Every row belongs to one group in each of 4 separate groupings. Each group adds its own fixed numbers to the row, and there is some noise. The rows also spread widely along 16 directions, which tell nothing about the answers.
In the rows, 128 means zero.
Some rows, each with its group in each grouping after it:
[ 85 145 159 136 111 125 120 131 156  56  96 166 115 101 115  75  77 122
 125 108 139 143 200 167 132 113  92 182 127 134 145 165 112  88 110 164
 119  99]  vemod (1) (0) Z120
[142 154 119 105 122 178 157 128 110 151 145  93 174 109 146 172 160 151
 122 135 134 116  90  85 115 116 154  56 114 142 115  72 142 145 118 157
 125 150]  Soni (3) (1) Z907
[106 149 148  98 135 174 145 157 132  73 139 107 165 108 125 120 158 143
 131 111 141 138 144 153 116  92 134  98  92 149 129  99 120 130  74 168
 118 123]  Bosi (0) (1) Z907
[125 149 159  70  91 160 172 166 161 109 156 134 147 152 176 105 162 116
 102 109 107 135 122 140 127  88 146 103 122 108  99 105 100 120 130 139
 125 161]  Soni (3) (0) Z840
[111 128 132  87  79 145  91 140 152 118 115 127  95 126 174  70 104 159
  98 142 127 141 133 153 151 117 141 120 117 123 108 109 145 127 127 115
 108 104]  Bosi (1) (2) Z929
[141 104 138 116 139 173 138 105 101 105 135 107 159 138 151 153 181 125
 129 123 162 135 157 127 102 154  99 119 105 150 125 107  92 159 116 156
  76 165]  vemod (2) (2) Z287
[138 124 103 158 141 151 102 111 115 158 115 161 113 112 126 141 116 121
 139 122 151 111 120 140 111 139  91 128 153 169 131 145 158 137 103 136
 137 136]  vemod (0) (2) Z120
[119 109 146 110 121 157 110 121 123 111 140 134 105 128 138 137 160 120
 162  63 157 149 119 154  70 128 106 120 138 183 104 125 123 105 120 175
 134 163]  vemod (2) (1) Z840
[135 109 133 136 163 154 170 108 126 103 106 188  51 118 131 116 123 122
  95 142  88  99 182 157 126 107 103 162 151 111 145 137 111  64 113 104
  89 135]  Bosi (2) (0) Z287
[146  80 109 132 119 168  93 108 141 145 129 127  98 132 186 109 111 132
 130 156 111 129  95 111 136 152 109 114 122 172  86 104 144 122 144 147
 111 134]  Bosi (1) (2) Z929
[134 140 119 151 143 134  90 141 146 126 140  84 135 119 114 128 180 124
 104 127 153 161 154 137  85 195 146 141  49 135 119 120 144 169  94 180
  76 115]  Bosi (1) (1) Z929
[106 112 101 166 122 110 147  86 148 149 140  85  66  90 144 128 141 138
 120 174  89 109  79  87 107 163 158 143 104 120 103 143 155 106 168 135
 105 145]  Soni (0) (1) Z840
[132 123 138 173 122 112 105 135 136 148 146  82 133 106  76 139 132 135
 143 105 127 164 159 107 126 135 142 118 109 144 149 128  99 150  86 149
 113 114]  Soni (2) (1) Z907
[123 126 146 118 161 122 189 105 128  79 134 127 127  98 139 121 154 104
  94 160 111  96 157 108  89 156 103 176 102 109 121 135 114  87 142 157
  99 144]  Bosi (1) (0) Z840
[112 118 147 101  45 156  98 130 134 139 125  89 115 167 135 148 120 172
 119  90 125 171 143 143 152  92 191  66 149  97 129  92  97 127 150 109
 109 122]  vemod (0) (2) Z929
[ 94 138 124 141 120  95 142 159 147 122 136  91 117 117 108 128 150 127
 119 132 123 128 130 130 141  93 171  99  92  95 149 109 122 146  99  94
 116 103]  Bosi (2) (1) Z840
[141 138 130 150 134 161 112 141 143 150 117 130 137 119 113 136 101 138
 114 143  99 136 122 146 159 141 142 130 129 133 129 150 160 119 122 143
 128  94]  vemod (1) (0) Z840
[121  84 128 111 144  68 127  91  96 113 137  85 101  81 120 104 115 136
 122 166 143 113 142 100 135 121  80 143 117 152 135 141 100 134 110  97
 111  93]  Bosi (0) (0) Z840
[102 126 133 134  65  71 126 122 147 151 133 118 142 135 157 100 103 122
 142 102 148 136 116 111 144  91 112 117 150 161 128 173  88 181 135 104
 149 130]  Bosi (3) (0) Z907
[118 107 118 129 127  50 135 109 132 145 154  95 110  96 120 109 166  98
 135 116 150 105  96  87  90 135 112 140 111 129 120 105 123 149 122 115
 130 142]  vemod (1) (0) Z929
[163 149 159 120 122 169 169 150 118 152 158  94 198 138 131 158 147 135
  91 145  97 142 137 135 154 126 149 102 120 135 142 166  95 158 106 142
 114 122]  Bosi (3) (2) Z840
[121 110 136 105 153 165 122 132 104  75 131  99 180 103 121 137 132 141
 144 140 160 120 155 100 122 113  97  93 101 154 126  55 111 132  87 159
 122 120]  Bosi (0) (2) Z907
[116 120 105 132 123  70 140 114 126 154 144  92 112 107 117 128 153 118
 129 135 141 104 105  90 118 114 123 120 125 118 129 115 121 161 118  87
 131 137]  Soni (0) (0) Z907
[124 110 118 133 147 114 126 137 148  81  98 192 109 145 124 132  93  70
 140 118 133 131 143 136 102 153  66 155 145 130 100 133 143  62 154 173
 179 111]  vemod (0) (1) Z929
[152 146 158 145 167  82 147 107 116 129 135 167 158  76  69 129 116  97
 114 112 147  98 170  89  60 175  76 197 150 130 136 145 130  86 117 164
 168 132]  Bosi (3) (0) Z929
[151 106 146 149 129 176 135 104 127 126 112 162 140 124 110 129  88 141
 134 138  95 132 171 111 157 108 121 118 165 123 142  95  98  95 133 133
 124 138]  vemod (0) (1) Z287
[120 134 162  83 114 147 137 169 149 123 141 132  95 173 114 119 213 130
 112  61 118 153 162 233 123  77 177 145 134  91 142 161  97 146  90  63
  99 155]  Bosi (2) (0) Z907
[127 110 138 151 118 189 151 111 148 102 142  98 106 113 151 129 133 142
 113 132  90 141 147 118 131 115 141 105 101 145 123 102  91  96 112 188
  67 132]  vemod (0) (0) Z120
[148 122 109 129 132 127 157 137 124 153 166  61 157 126 166 141 190 117
 109 163 125 128  94 102 137 125 139  78  68 155 121 121 105 202  96 128
  88 127]  Bosi (3) (1) Z120
[133 170 134 104 144 152  95 148 136 124  96 168 208 131 117  89 140 129
 119 144 173 126 165 165 139 154 114 174 117 115 131 137 163 199 108 105
 137 137]  Bosi (1) (1) Z907
[146 132 132 125 212 132 130 141 131 108 126 156 163 103 102  89 186  96
 112 170 148  99 168 153 104 179  89 208  85 116 130 131 151 164  83 113
 112 147]  Bosi (2) (1) Z840
[134 143 109 126 107  94 155 118 116 167 137 102  94 135 131 162 145 120
  98 128 122 139  99 142 121 134 131 109 135 137 126 200 125 144 133 122
 127 109]  Soni (0) (1) Z929
[127 133 141 143  48  87 139 162 187 124 145 101 156 186 152 131 130  86
  92 115 107 185 164  79 135 135 163  96 106  65 111  99  62 142 173 152
 126 120]  Bosi (0) (1) Z120
[153 139 155 133  85  67 108 106  97 178 161  79 112  81  77 145 114 154
  86  87 155 153 173  71  80 143 129  99 146 132 155 115  88 124  94 149
 119  99]  Bosi (0) (2) Z929
[168  80 148 133 158 155 130 112 119 164 146  87 130 122  89 143 157 151
 125 166  67 121 122 138 164 147 172 156 133 101 136 135 122 120 136  78
 112 134]  vemod (3) (2) Z929

New rows. What belongs after each?
[107 166 140 168 154 200 144 109 129  85 115 136 205  92 101 141 114 141
 128 140 157 103 186  78 103 133 125 120 102 125 143  51 120 124 102 198
  99 158]  Soni (0) (0) Z840
[110 109 153  65  70 125 107 163 141 126 161 108  84 137 167 110 140 138
 141  74 126 158  79 171 115  86 138  91 146 165  88 147 131 100 128 121
 166 117]  Bosi (3) (2) Z840
[133 104 143  99 130 131 107 108  94 112 118 118 118 124 122 135 131 138
 114 130 152 137 178 137 114 141 104 136 134 132 136 133 109 126 127 113
 105 123]  Bosi (1) (2) Z840
[110 113  99 135 145 151  89 100  91  97  74 164 191 131 123 165  63 129
 181 137 198 113 139 104 138 124  58 102 155 183 124 111 148 144 142 143
 182 111]  Bosi (0) (1) Z907
[156 169 154 112 108 127 121 126 115 151 134 114 196  93 109 119 120 149
  98 129 151 149 150 109 130 156 123 129 127 129 140 131 130 166 111 152
 126 109]  vemod (1) (1) Z287
[119 107 131 122 130 103 163 115 112 111 136  96  71 105 110 144 141 134
 117 134  99 134 123 150 131 112 133 125 128 123 140 168 115  94 126 112
 114 101]  vemod (0) (1) Z287
[168 120 118 176 109 147 138 107 158 179 115 144 116 202 127 174 171 110
  72 147  79 150 183 110 123 186 193 143 137  23 128 115 103 142 199  88
  76 178]  Bosi (0) (1) Z287
[165 123 164 112 141 143 127 125 114 131 147 144 146 125  98 135 152 121
 127  96 126 151 154 151  98 145 106 155 154 147 122 157 111 114 117 141
 145 140]  Bosi (0) (1) Z287
[159 113 123 115 145  66 119 112  98 157 129 161 118 136  84 159 149  82
 115 101 162 110 160 111  86 140  87 154 175  99 136 124 120 123 134  76
 164 136]  Bosi (0) (0) Z120
[149 100 122 109 134 142 146 128 125 133 128 155  75 139 160 123 140 109
 107 132 106 123 144 137 123 114  91 123 147 139 115 138 106 110 117 117
 111 149]  Soni (3) (2) Z907
[180  74 116 141 206 167 171 134 109 129 147 152  88 134 131 154 174  86
 128 135  84 115 142 143 118 101  83 106 125 176 130 127  94 109  71 135
 103 148]  Bosi (3) (1) Z907
[193 145 129  61 175 159 192 109  46 138 118 149 200 123 128 197 145 119
  82 154 152  83 158  92 128 105  74  78 161 130 151  90 107 141 102 114
 129 130]  Bosi (1) (0) Z907
[ 76 178 108 146  39 117  79 138 167 156 120  98  94  99 158  79  80 175
 105 108 159 149 116 116 145  87 166  66 101 148 133  99 146 170  90 146
  93  91]  Soni (1) (0) Z929
[139 101 131 110 131 119  41 162 135 120 120 100 158 161  77 155 125 123
 141 111 159 172 148 145 139 168 135 137 111 105 105 101 150 134 138 117
 167  66]  Bosi (0) (0) Z929
[137 144 140 105 134 163 116 127 118 124 133 123  93  82 137 109 123 168
  95 128 135 133 138 162 117 137 112 134 115 164 125 146 155 107  80 154
  97  89]  Bosi (2) (0) Z287
[113 124 167 114  84  95 156 103 117 105 140 116 143 133 125 130 133 116
 127  82 151 145 166 119  94 121 102 135 155 135 139 157  57 121 139 156
 128 151]  vemod (0) (2) Z929
[160 189 110 146 148 198 138 139 138 197 114 165 110 105 117 116 127 163
  64 178  83 109 130 177 161 131 169 131 136 107 149 163 188 148  84 100
  95 125]  Soni (0) (1) Z840
[157  93 127 146 148 126 148 129 121 124 125 147 179 143 139 150  96  87
 139 155 116 120 142  86 145 140  68 123 145 155 121 136  97 127 138 149
 161 121]  Bosi (3) (2) Z907
[164  96  84 178 110 109  89  90 102 216 103  90  67 141 106 201  90 151
  91 176  92 144 122 116 172 180 157 117 160  96 143 184 157 130 173  73
 112  72]  vemod (0) (2) Z120
[125 118 108 143 114 106 153 125 126 150 129 132  75 130 143 146 143 116
 102 118 125 112 149 101 112  97 130  82 138 109 148  91 101 127 104 102
 100 141]  Bosi (2) (2) Z907
[153 130 154 181 115 115  99 162 170 130 124 155 160 131  86 123  54 103
 117 120  99 172 184  95 141 158 117 136 132 122 129 124 109  91 126 185
 168  73]  Bosi (3) (1) Z929
[140 120 138  93 129 111 121 150 144 117 129 155 132 145 140  93 147 100
 109 130 137 133 154 140 118 134 106 146 120 112 112 114 116 138 124 110
 136 133]  Bosi (3) (1) Z929
[154 144 129 121 152 124 102 155 176 128 127 153 171 115 131  64 144  97
  85 182 129 125 156  97 115 209 111 185  86  71  92  69 165 148 134 146
 128 137]  vemod (0) (1) Z840
[125 143 145 117  89 124 120 124 138 127 131 106 166 125 138 116 118 141
 119 133 135 152 129 128 136 143 132 140 127 136 116 168 123 149 145 141
 140 112]  Bosi (0) (1) Z120
[ 62 130 162 172  40  55 129 142 195 105 152  90  91 119  90 111 109 116
 151  52 105 167 138 111 109  89 182 132 135  88 133 134  85  78 151 149
 154 116]  vemod (0) (0) Z120
[152 108 163 171 136 106 155 154 149 142 172 120 167 155  69 160 156  71
 159  61  96 158 122 149 125 110 122 141 148 155 138 185  70 128 100 157
 171 129]  vemod (0) (0) Z929
[152 119 158 139 101 167  99 108 137 139 106 131 197 152 118 125  86 144
 124 137 124 158 175 120 177 147 131 143 144 125 136 133  95 153 153 141
 115 120]  vemod (1) (0) Z929
[177 131 119  98 138 207 129  89  86 184 124 102 182 117 128 161 151 182
 106 177 126 106 129  81 155 124 161  76 142 111 134  49 132 174 124  92
  97 167]  Soni (0) (1) Z907
[ 85 127 124 136 103 101 117 108 127  65  76 183 129 118 141 111  43 109
 127 126 182 111 210  63 115  96  64 101 144 119 139  50  98  93 141 151
 134 116]  Bosi (1) (0) Z840
[132 123 123 137 149 149 165 136 128 104 135 141 125 129 139 152 121  92
 137 116 113 123 112 137 125 106  83 110 121 183 118 158 115  98 103 185
 138 113]  Soni (1) (0) Z929
[ 93 140 169 119  95 168 142 133 163  63 106 174 154 141 130 101  92 130
 145 105 108 142 165 162 138  96 136 158 156 116 120 148 111  72 159 149
 161 139]  Bosi (0) (1) Z120
[ 97  86 100 161 176 110 128 126 155 104  96 188 115 142 101 133 125  67
 191 129 117  71  88 133 128 115 111 171 151 101 112  96 173  83 165  83
 195 151]  vemod (1) (0) Z929
[142  95 118 149 201 148  98 165 124 103 134 143 138 102  62 138 145  93
 171 114 137 108 164 103 114 101  99 107 110 129 138  17 136 105  52 131
 148 131]  Soni (1) (2) Z907
[143 105 128 126 147 106 143 115 102 135 121 135 144 134  98 160 127  99
 142 134 127 111 128 123 133 135  99 146 155 126 134 158 121 122 142 103
 162 129]  Soni (1) (2) Z929
[165  77 100  92 158 158  78 120  84 169 126  86  89 121 127 152 160 170
 131 153 133 133 106 145 155 120 136  88 122 155 126  95 151 161  94  64
 103 104]  Bosi (2) (1) Z907
[145 108 147 148 110 210 156  82 149 140 126 154 164 144 167 111 129 137
 143 149  79 121 122 122 154 122 141 146 160 142 114 133  96 133 167 138
 110 199]  vemod (0) (1) Z120
[142 106 128 149 194  85 182 135 115 125 149 124 140 126  72 183 165  70
 139 138  96  94 107 137 113 136 108 168 137 116 132 184 129 100 129 101
 176 117]  Bosi (0) (0) Z840
[ 99 147 116 145 120 150 124 105 128 112 110 127 106 100 126 129 131 148
 120 123 150 116 154 120 107 118 137 120 109 121 137  93 140 126 112 136
  83 140]  Soni (1) (0) Z287
[ 86  97 123 133 122  95 142 122 143  86 104 148 101 147 113 134 105  99
 165 117 119 111 124 137 143  92 117 148 150 109 122 140 119  84 165  94
 165 123]  Soni (1) (0) Z929
[ 95 128 153  89 111 132 154 111  97  51 121  99 173 100 135 125 119 137
 131 129 174 125 170 116 122 106  83 113 114 146 140 115  84 124 113 163
 116 115]  vemod (0) (2) Z120
[107 123  97 130 140  73 126 120 135 125 105 142  99 114 121 110 108 109
 116 177 133  92 114 128 136 158 103 177 130  93 117 160 170 121 152  81
 154 108]  Soni (0) (2) Z929
[118 120 142 151 109  90 114 114 106 141 104 122 139 147  73 183 102 132
 141 103 137 145 166 145 132 139 135 152 175 112 157 207 113 124 161  93
 163 107]  Bosi (3) (2) Z907
[119 120 119 117 125  91 126 133 108 135 134 106 100  93 118 154 101 128
 147 118 134 126  83 129 120 130  88 122 147 177 116 183 156  96 119 142
 181  80]  Soni (2) (2) Z907
[160 138 179 142 118 120 188 144 151 161 191 132 160 147  98 130 194  85
 120  53  93 138 137 137  90  89 145 133 153 133 139 153  50 137  89 140
 137 184]  Bosi (0) (0) Z929
[109 157 174  99 136 117 168 118 124  74 137 151 208  77  97 103 141 112
 145 117 156  89 152  82  76 137  99 178 139  99 125  84 126  96 138 149
 171 177]  Soni (1) (2) Z287
[ 83  90 104 171 144 114  95  62 105 114  74 152 121 130  92 150  96 134
 186 139 164  89 143 139 140 119 112 175 169 129 146 162 143 135 170  52
 151 140]  Bosi (0) (0) Z120
[131 101 121 141 178  92 125  83  79 155 123 134  99 131  61 151 200 114
 138  99 173  94 172 166  91 112 115 169 153 126 174 160  99 180  86  34
  99 171]  Bosi (0) (0) Z929
[146 125  86 125 114 183 124  98  95 152  89 123 175 169 165 213  79 138
 128 177 136 122  88 114 187 142 112  80 155 149 106 159 156 145 188 128
 153  93]  Soni (0) (0) Z120
[110 138 126  96 109 109  86  98  64 161 116  93  91 102  82 164 166 172
 132  78 194 128 140 183 103 107 149 115 155 136 171 163 148 163  96  62
 109 123]  vemod (1) (2) Z120
[118 116 118 107 132 118 117 122 133 109 122 140 105 115 157  98 123 112
 141 126 145 129 107 155 122 135  67 160 128 187  99 190 145 134 120 147
 139 118]  Soni (1) (0) Z907
[117  93 108 104 157 145 147 120 115  97 115 151 118 146 147 136 161 106
 148 141 146  94 131 135 130  90  99 116 125 122 117  85 119 134 127  76
 117 160]  Soni (3) (0) Z287
[146 143 122 123 136 162 136 110 101 141 124 103 186 141 138 168 168 141
 110 150 156 132 140 129 122 160 137 112 103 134 131 138 128 186 133 128
  94 140]  Bosi (3) (1) Z287
[155 143 161 107 110 114 138 105  92 150 145  76 156  82 101 137 123 170
  99 136 129 154 148 121 137 145 128 126 131 147 152 176 105 149 113 135
 109  94]  vemod (3) (1) Z287
[111 143 139 124 101 115 157 132 161 123 118 149 113 114 144  87 121 127
 107 137 104 120 143 123 131 110 141 140 136  94 129 125 121 117 138 117
 124 146]  vemod (3) (1) Z907
[167 157  99 106 133 124 179 174 132 189 167 108 150 136 181 156 174 100
  82 164  96 111  22 147 140 146 130  96 109 147  96 196 179 166 119 121
 157 101]  Bosi (3) (2) Z287
[114 103 130  85 101  95 101 117 131 108 109 159  83 122 154  66 107 116
 138 130 144 134 141 147 141 107  75 160 150 147 112 154 118 126 138  89
 142 126]  Soni (1) (1) Z120
[ 92 162 142 151  91 135 147 129 169 112 133 138 123 142 140 107 157 119
 102  87 142 134 166 138  86 117 155 133 108 106 131 121  96 141 116 157
  86 167]  Bosi (0) (0) Z929
[130 112 125 111 117 121 161  92  88 126 122  85 142 129 141 184 126 145
 113 167 125 122 124  96 136 134 136  95 128 127 129 147 110 127 172 116
 118 115]  Bosi (3) (1) Z840
[126 119 115 186 142 143  87 126 167 139 109 152  71 120  94 114 110 133
 116 138  96 138 154 145 116 165 155 169 119 105 124 130 163  91 128 133
 116 114]  Bosi (0) (1) Z929
[199 153 145 116 109 167 108 146 155 202 122 163 128 144 143 103 120 140
  55 147  82 168 157 159 155 179 140 156 152 107 117 177 141 145 131 131
 110 122]  vemod (3) (1) Z907
[ 80 146 132 179  89 122 119 114 177 122 120 150  89 105 139  77 113 141
 124 106 129 122 155 128 106 111 149 148 120 122 134 126 126 127 121 130
  94 154]  Bosi (3) (0) Z287
[129 166 161 133 114 132 125 112 128 116 119 150 154  88 111 112  95 144
 100 114 152 130 186 116 103 149 105 165 139 133 144 145 120 109 110 169
 123 114]  Bosi (2) (0) Z120
[120  85 121 135 123  97  58 133 132 111 109 118 132 158  95 152 109 109
 157 112 159 156 148 132 136 151 110 146 133 119 109 128 133 123 156 104
 168  86]  Bosi (0) (0) Z120
[162 161 150  68 100 125 156 194 139 122 156 115 141 135 146 121 134 113
  59 109 121 165 171 122 139  92 109  65 108 118 126  98  80 130  69 162
 115  84]  Soni (3) (0) Z907
[109 150 114 136  78 142 114 106 125 155  95 138 101 141 141 173 107 151
 109 119 136 128 122 142 119 148 163 117 162  99 126 161 166 107 183 117
 132 127]  vemod (3) (2) Z120
[104 122 156 173  76 113 110 157 206  89 138 127 123 133 115  96  79 101
 131 102  92 174 170  91 131 132 137 147 115  98 105 102  93  70 149 191
 146 105]  Soni (0) (0) Z120
[ 99 152 140 177  57 102 141 131 189 153 158  91 159 102 147  96 109 138
 122 122 103 133 104  55 120 126 172 107 116 114 116 101 112 141 140 166
 138 147]  Bosi (0) (2) Z907
[ 94 154 117 135 122 111 145 127 137 107 112 105 156 102 125 106 127 137
 105 175 146 112 150 110 145 127 139 122  89  92 144 106 130 167 118 117
 100 117]  vemod (0) (1) Z840
[ 96 168 121 101 100  77 158 113 124 138 130 161 103 101 157 100 151 119
 109  99 176  88 110 132  75 101 103 133 148 135 127 150 143 148 121  96
 135 158]  Bosi (3) (0) Z287
[155 128 143 104 189 162 149 144  72  71 130 131 132  76  71 171  98 132
 126 127 130 138 172 144 127  98  63  92 127 180 151 127 120  63  50 183
 141  58]  Soni (0) (1) Z287
[ 69  84  88 155  99  89 137 152 158  76 129  50  49 166 157 155 162 102
 136 137 112 166 126 144 150  95 159  77  52 114 123 141  89 137 134 116
  74  91]  Soni (3) (1) Z120
[113 180 138 109 107 214 143 173 164 103 145 109 174 121 176 109 155 158
  96 138 119 138 102 168 135 127 165 101  77 136 103 119 164 145  96 181
 103 121]  Bosi (0) (2) Z287
[ 88 111 121 167 138 127  89  89 101 109 102 108 183 111  88 158 107 144
 189 123 191 110 148 109 133 121 116 135 126 162 149 126 126 166 130 109
 141 125]  Bosi (3) (0) Z120
[110 119 123 151 172 166 125  58  82 136 112 116 172  76 115 140 132 171
 184 145 166  80  93 149 124 134  99 174 142 221 139 208 159 175 115 116
 128 157]  Bosi (3) (0) Z907
[114 126 115 151  64 109 131 125 134 164 122 151  71 164 130 171 113 120
 121  62 129 134 152 106 119  49 165  44 177 103 149  86  86 108 136  88
 128 141]  Bosi (3) (0) Z120
[113 100 137 115 115  93 133  96  93  92 107 117  74 108 115 140  89 137
 115 122 141 139 184 139 139 102  88 129 146 144 155 171  85  92 125 119
 105  80]  vemod (3) (0) Z120
[124  87 123 127 139 125 139 114 132 133 122 137 121 138 135 115 142 115
 150 149 114  99 104 139 151 121 121 153 144 119 123 130 124 134 144  75
 138 152]  vemod (2) (2) Z929
[109 154 113 185 139 122 142  97 134 143 108 133 103  93  97 146 112 141
 124 146 117 109 123 129 111 165 142 169 126 127 142 185 164 110 134 145
 123 121]  Soni (2) (1) Z929
[145 144 140 126 119 115 123 133 116 138 125 116 144 127 105 152 110 132
 101 131 132 155 155 136 131 148 121 126 137 130 136 175 123 129 126 141
 141  89]  Bosi (0) (1) Z840
[167 113 124 134 187 154 111 132 114 156 157 109 102  88  92 141 190 131
 108 130 121 118 135 137  80 167 127 147 106 137 124 105 158 123  69 134
 104 139]  Bosi (0) (2) Z907
[147  89 124 148 134 129  94 160 140 133 143  93 115 143  96 131 134 118
 138 121 111 177 165 132 164 103 125  93 107 143 136 108  83 155  76 123
 112  97]  Soni (0) (1) Z907
[117 113 113 114 159 181 120 107 128 110 108 172  85 116 161 100 169 125
 128 144 144  86 132 167  95 141 109 165 124 129 111 108 169 119 123 108
  94 183]  vemod (3) (2) Z120
[150 134 157 167 185 172 112 111 133 126 130 138 109  51  52  89 137 161
 113 153  91 121 198 132 117 154 149 191 108 109 160  98 146  96  69 132
  77 139]  Soni (1) (1) Z287
[118 149 120 101 100 194 148 114 107 145 136  61 164 111 188 150 157 189
 112 154 139 122  76 137 149 121 158  73 101 172 121 142 142 181 112 141
  87 130]  Bosi (2) (2) Z907
[112 131 110 104  92 103 122  87 126 130 122 127  96  89 172 109  89 143
 112 152 149 109  90  80 106 153  89 130 138 142  89 120 161 104 169 144
 143 117]  Soni (0) (0) Z287
[119 101 140 138 154 132 155  74 106  93 106 103 188 141 120 140 154 128
 136 179 140 115 171 128 140 168 119 188 105 122 142 179  85 176 169 104
  92 156]  Bosi (3) (1) Z929
[127 131 110 167 120 166 136 119 136 118 102 142 169 137 145 134  83 121
 114 180 122 121 164 101 172 131 107 115 124 124 136 123 112 146 129 142
 112 120]  Soni (0) (2) Z120
[139  31  68 128 187 102 105  98  82 139 135  80 105 141 129 194 181  98
 202 161 152 104  47  99 127 141  92 100 110 169  91 102 154 154 157  66
 154 135]  Soni (3) (1) Z287
